There are 3 ways to turn a row about zero (a turn may also mirror it). The second row of each pair is the first, turned, with some noise. The first 30 pairs use one turn. New pairs use 2 turns, one after the other, and a turn may come again.
Known pairs, each followed by its turns in order:
[18.1  2.7 -6.9  1.7 18.7 -2.6  5.9  1.6 -7.8]
[ 1.1  3.2  2.9 -7.9  5.5  4.1  9.4 21.7 12.5]
M

[  5.7  19.2   2.1  11.0 -26.0  -1.4  -0.9  18.1  13.7]
[  8.3   1.7  18.6  24.2  11.9   4.5  -1.8 -13.0 -19.2]
T

[  6.6   9.5  27.7   5.8  -0.1 -17.5  19.9  19.4  21.1]
[ 10.9  -6.7  17.5  15.8  25.2 -28.5 -14.9   1.8  -0.6]
T

[ -0.3  22.7   4.9   0.6  25.6 -28.2 -18.8 -13.6   6.7]
[  7.0   8.0  22.8 -17.0  13.2 -38.1   0.5   8.2   2.3]
M

[ -1.2   8.4 -17.0  -3.1  -8.6   4.1  -1.3  -1.9   3.3]
[ -5.1   3.1  -3.1 -13.7  -6.0  -5.8  -0.2  11.6  -2.5]
F

[-3.7 -2.1 12.9 29.3 15.0  2.7  7.4 -3.6  0.0]
[  2.0   1.4 -16.2   1.5  22.2   0.8 -16.6  15.6  -2.3]
T

[ 3.1 22.6 11.3 22.9 24.4 10.4  3.2  7.2 13.0]
[32.7  3.3 12.1 11.3 -4.5 -9.7  1.4  8.3 24.7]
M

[-12.0  -7.5  10.7   3.2  -0.5   5.0 -17.0 -18.5  18.8]
[  4.0   8.4   8.2  -9.8  28.3   7.7 -10.5   2.0  -6.5]
F

[ -7.4 -29.6 -22.3  22.7  24.9   2.8  -2.0   5.2   5.1]
[ -8.4 -15.8 -28.1   2.7  10.8  21.9  -7.1   2.0  28.0]
T

[-10.1   1.2  -1.1  -8.7 -17.4   1.5  27.4  11.8   0.2]
[  5.9   9.8  -7.3 -13.3 -14.2  -2.5  28.2 -10.8  -3.2]
F

[-15.0   6.5  23.1 -28.2  24.3  -0.4   1.4   0.9 -18.1]
[ -8.3 -24.9  -1.4   2.1   7.5  -8.8   1.3 -38.7 -17.1]
F

[-41.8  -7.7 -26.8  -8.0 -23.8  -0.9  10.0   0.9  19.5]
[-35.1  -6.2   1.0  35.5  -2.7   0.2  31.4  -4.5   7.3]
T

[  0.7  15.2 -19.2  36.5  45.3  -3.9   0.9  18.1   4.5]
[-10.5  -9.8  46.7   8.7 -29.4   2.6 -23.4   1.8  22.5]
F

[  5.0   9.2 -44.3   2.3  14.2   1.0  -8.1 -29.0 -16.4]
[  2.6   0.1  -5.8  -1.9  30.6  -4.2  -7.6  43.2 -22.2]
M

[ 18.2   4.1  -0.5   3.1   1.1  -7.5  -1.7  38.4 -15.9]
[ 13.2 -14.2   0.2  26.9 -19.2 -21.9   9.2   0.9  15.0]
F

[-21.7   2.7  -1.6   7.5  45.3  -9.3   0.1  -5.3  27.6]
[-17.8  -6.8  42.6 -15.7  11.3   8.4 -14.4 -20.9  15.1]
F

[-15.7  -4.8 -45.3  -7.2   7.0  11.6   2.7  12.4   8.8]
[ -9.5   3.3 -13.8  20.3  -9.0  18.6  20.3 -19.8  30.3]
T

[ 19.9  -1.7 -15.5   7.3 -23.4  14.4  11.0   0.3 -19.2]
[  7.7   0.2 -23.1   7.4 -26.3   7.2   5.4  21.6  -8.4]
F

[-11.4  14.6   1.9  11.0  45.3 -38.3   2.7   0.6 -24.6]
[ 27.3   4.4 -19.7  12.3 -17.8 -10.4 -21.1  43.1  22.2]
T

[ 34.4 -14.2 -45.0 -10.7  -9.9  25.5  13.7  -9.5   3.7]
[-17.1  20.8  18.5 -21.8   3.7  38.5   4.8 -31.4  26.0]
T

[  1.2 -17.2  -8.4   4.6 -12.3   6.7  26.2  -7.7  -5.0]
[ 0.4  1.3 -5.5 -1.7  4.5 34.8 -7.9 -2.0 -6.4]
M

[  3.0 -42.9  -1.5   9.5   0.0 -20.0  -3.8 -18.8  15.4]
[ -9.3   4.7  33.9  -8.4   7.3  21.7  15.3 -10.4 -29.0]
M

[ 33.7   1.5   2.2 -18.5  22.1 -16.0  -2.0   4.9   1.2]
[-24.8 -26.6  -1.6  22.6   9.6  -0.3   9.9   3.3  17.1]
F

[  6.6   1.9   0.0 -14.6  -1.5  40.5  10.4   1.3 -10.3]
[ -5.7 -21.9 -20.9  23.2   8.4  15.7  -6.4   3.9  19.2]
M

[  4.8 -29.5  -1.0   5.8  24.5  19.7  16.7  26.5 -16.6]
[-12.6  20.0   3.0  23.5  -8.9  31.6  13.8  15.7  23.0]
M

[ 13.8  -4.7  19.4 -23.1 -13.7 -10.7  10.6 -45.3  -5.1]
[-27.5  13.8  27.2 -32.4 -11.5 -17.1  -5.7  17.3 -10.4]
T

[  1.8  -0.2 -39.6   4.2  16.7  -4.4  -9.1  -1.8 -20.2]
[-12.0 -14.7  -8.8  -9.6 -23.4  -6.1 -30.6   7.4  15.1]
F

[ -6.5 -21.5  12.9  -4.2 -13.9   7.1   2.4  29.6   1.5]
[-15.4   6.7  -8.2  13.1 -24.9  13.4   9.1 -20.2   2.4]
M

[-35.2 -41.2  18.9   5.5  -9.8  -5.9 -14.2  21.7 -28.9]
[-40.9  24.2  14.8  21.2 -35.5  10.9 -15.3 -13.6 -12.5]
M

[ -4.4   8.4  14.3  12.4  -6.0  -8.8  -5.9 -26.5  22.5]
[-23.3   0.1   1.5   7.6   0.4 -13.4 -24.8   4.3 -20.5]
T

New pairs, each followed by its turns in order:
[ 41.1  22.3 -11.0  -4.8 -45.3  -7.2   1.7 -23.2   9.0]
[-13.0 -30.9  14.8  11.5 -14.0 -23.0 -46.0 -14.0  25.5]
T M

[  3.7 -23.0  13.7 -22.6   5.5   0.1  15.6  19.1  -6.4]
[ 20.9   4.7  -8.3  17.0  19.3   1.4 -16.5 -21.2  -4.7]
M M

[ 45.3   1.0 -21.5   1.9  -1.9   9.1  -6.9 -13.3   5.9]
[ -6.9 -39.1   1.8  20.6  18.6 -21.7 -12.0  -9.1   2.5]
T M

[ 0.4  4.3 -9.3  6.4 -9.5 13.2  9.7  2.7  0.5]
[ 5.0 -7.5 -2.3 -1.4 -8.0  3.8 -2.8 18.2  2.3]
M F

[  9.5 -39.3  43.7   4.5 -20.1  -4.5 -32.6   2.9  14.3]
[-62.9  13.3  22.1   8.1   4.9  19.6   3.1   1.6  -7.1]
T M

[ -3.6  16.1   8.8 -21.3  11.3  -9.1  39.5  10.4  29.5]
[-49.6 -10.6  11.1 -16.5  12.3  16.2   9.6  18.3  -0.4]
M F

[ 10.4 -31.1  10.4 -27.2   2.8 -11.2  12.9   7.1   7.2]
[-15.7 -25.5   9.0  -6.6   2.2 -33.9  -3.2   0.0  14.5]
T T

[  0.3  13.1   5.5 -21.5   9.5 -25.1  42.0  10.2   5.6]
[-15.2  24.8   0.2   4.2 -25.7 -24.3  -6.3 -31.5  15.0]
M T

[ 45.3  26.8 -14.6  30.4 -15.3  -0.1  18.2 -24.7  12.1]
[  1.9 -15.4  28.3  13.9  18.0 -21.7 -27.3   2.4 -51.3]
T F

[ -0.9  11.2  17.0   1.5  -7.9  12.5  22.0 -41.3  10.2]
[ 15.6  31.0 -25.3  -5.0  -3.1  -2.9  31.1   8.6  -7.2]
F T

[ -0.4 -27.0   7.4   0.6  19.0  -2.3 -14.4  -0.7  19.5]
[ -5.1  15.0  11.3  14.5  -2.9  19.8   5.9 -22.7 -16.3]
M F

[  2.3 -12.0  -9.3  23.1  -0.3 -19.6 -45.3  14.2  -7.2]
[ -6.5 -20.0  -4.3 -28.6  11.9  37.7  14.6 -15.0 -10.2]
T T

[  0.0  11.9  -2.3 -20.3  10.3  -3.2  17.9  45.3 -21.4]
[  2.8  12.9  31.8  -7.1  27.3  -8.4 -34.1 -12.1  13.4]
T T

[-14.1  22.1  -2.2  16.0   1.3 -10.9   2.5  -4.0  10.9]
[-17.6  -4.6  -9.2  20.7   7.2 -11.8  -1.0  13.5   2.7]
M F

[ -2.8   4.6 -14.5  -8.0   3.2   0.6  -4.1   3.6  -2.5]
[ -5.0  -1.4   4.1  -2.7 -12.8  -8.0  -4.3  -1.3   8.9]
M F

[-15.1  -4.7 -19.4  -6.2  -4.2  20.3  11.2 -12.6   1.1]
[-13.7  20.8  -8.6  19.9   3.0  -6.5  12.1   2.1   5.4]
T T

[  0.7  -0.1   3.5   3.2  -6.4  -2.2  -3.0 -20.0  38.1]
[-14.4 -13.9 -21.0   8.5 -19.1  -1.8   0.6  21.5 -13.3]
T T

[ 25.8   9.5   0.7 -10.7  13.2  30.6  10.1  15.5 -13.1]
[  6.1 -23.4  -4.7 -18.7  30.9  -8.8   9.7   8.2  18.7]
T M

[  0.7  -5.0 -26.9  42.4  -1.4  45.3  -1.9   0.4  -3.4]
[ 37.8 -18.3 -15.8  24.4   5.2 -19.6  23.0  25.4 -16.2]
F F

[-13.4 -13.6 -13.9  -1.6  -6.9 -35.6   0.2  45.3 -11.5]
[ -5.7 -21.9  10.0  -9.8  54.4   7.8 -16.5  -7.9   6.4]
T T

[  2.6   4.4   0.8  -3.0  17.7   6.8 -13.4   2.3  -2.4]
[ -0.3 -18.2  -5.7 -11.0   0.9   0.2  -2.2   7.0  -2.3]
F T

[12.5  0.8 -7.1 21.0 12.1 -4.7  0.6 18.9 10.7]
[ -2.3   5.0   0.2  13.3 -12.1   1.8  27.5   9.6  -2.2]
M F

[ 16.7  11.9  28.8  -1.7  -8.1   2.4  -1.8  26.1 -19.2]
[ -0.2   2.1  10.3   0.1  21.1  25.0 -16.7  28.2   2.1]
F T

[  6.8  10.9  -8.8  14.1  11.2 -45.3   5.4 -20.2 -14.4]
[  1.1  32.5  23.3 -24.5   9.5 -20.6 -23.6   5.6 -10.1]
F F

[ 29.2  19.6   8.7   3.4 -17.1  -9.0   4.9  32.4  11.5]
[  3.2  28.6  16.2  18.5 -21.9   5.8  22.7  -9.8  16.1]
F F

[  3.1 -23.8  -0.3 -20.1  19.5  -1.7  -4.8  -3.3  -4.7]
[  1.0 -11.3  -0.5 -20.0  12.6  22.3  -9.5   5.4  12.6]
F F

[ -1.8  14.0  10.1 -45.3  29.4  20.3 -11.8 -18.9   3.6]
[14.1 42.7 40.4  1.6 19.6 -6.6 14.0 -6.2 -1.3]
M M

[ 16.7  14.5  -8.5 -15.0  -6.2   6.7  -1.3   3.0   1.5]
[  5.5 -11.4   5.4  10.8   8.1   5.4  15.0  10.0  14.0]
F T

[-16.2   2.9 -10.4  45.3   5.0 -15.0  14.6 -15.1   2.1]
[  2.5  12.6  14.0   3.4  17.4 -24.7   0.8  15.7 -40.3]
F F

[  0.8 -14.6   7.9  19.6   7.7   5.1  -6.5 -17.0  -0.4]
[ 17.5  -4.4   3.9  18.7   7.6   6.6   0.4  -7.1 -13.0]
M F

[ 10.9  -0.6  13.3  -6.2   4.0  17.9  -2.1  -0.5 -29.5]
[ -3.4  -5.2  -2.8 -12.8   3.5  33.5   4.4  11.5  -1.1]
F T

[ 45.3  -7.1   2.7  12.7 -15.3   4.9   8.0 -28.8   3.6]
[ 27.1 -34.3 -19.4   0.1   9.0  26.1  19.4  -6.6   4.0]
M F

[-26.4  23.0 -14.7   1.4 -21.2  -4.8  -3.8  -3.3  35.0]
[ 23.7  10.3  15.7   9.4 -18.2 -42.0   6.3   6.1   5.0]
F T

[-20.9   0.5  45.3  15.8  -3.8  -0.1  30.2  10.1   6.1]
[ 19.9 -29.4  11.9 -15.7  14.1  13.2 -33.7  12.4  24.2]
F M

[-20.7  -5.2   9.5  -5.8  -2.3   2.8  -5.7 -11.0  -3.9]
[-10.6  -6.3   3.7  -2.2  16.5  -8.4  -2.9  16.6   1.7]
F M

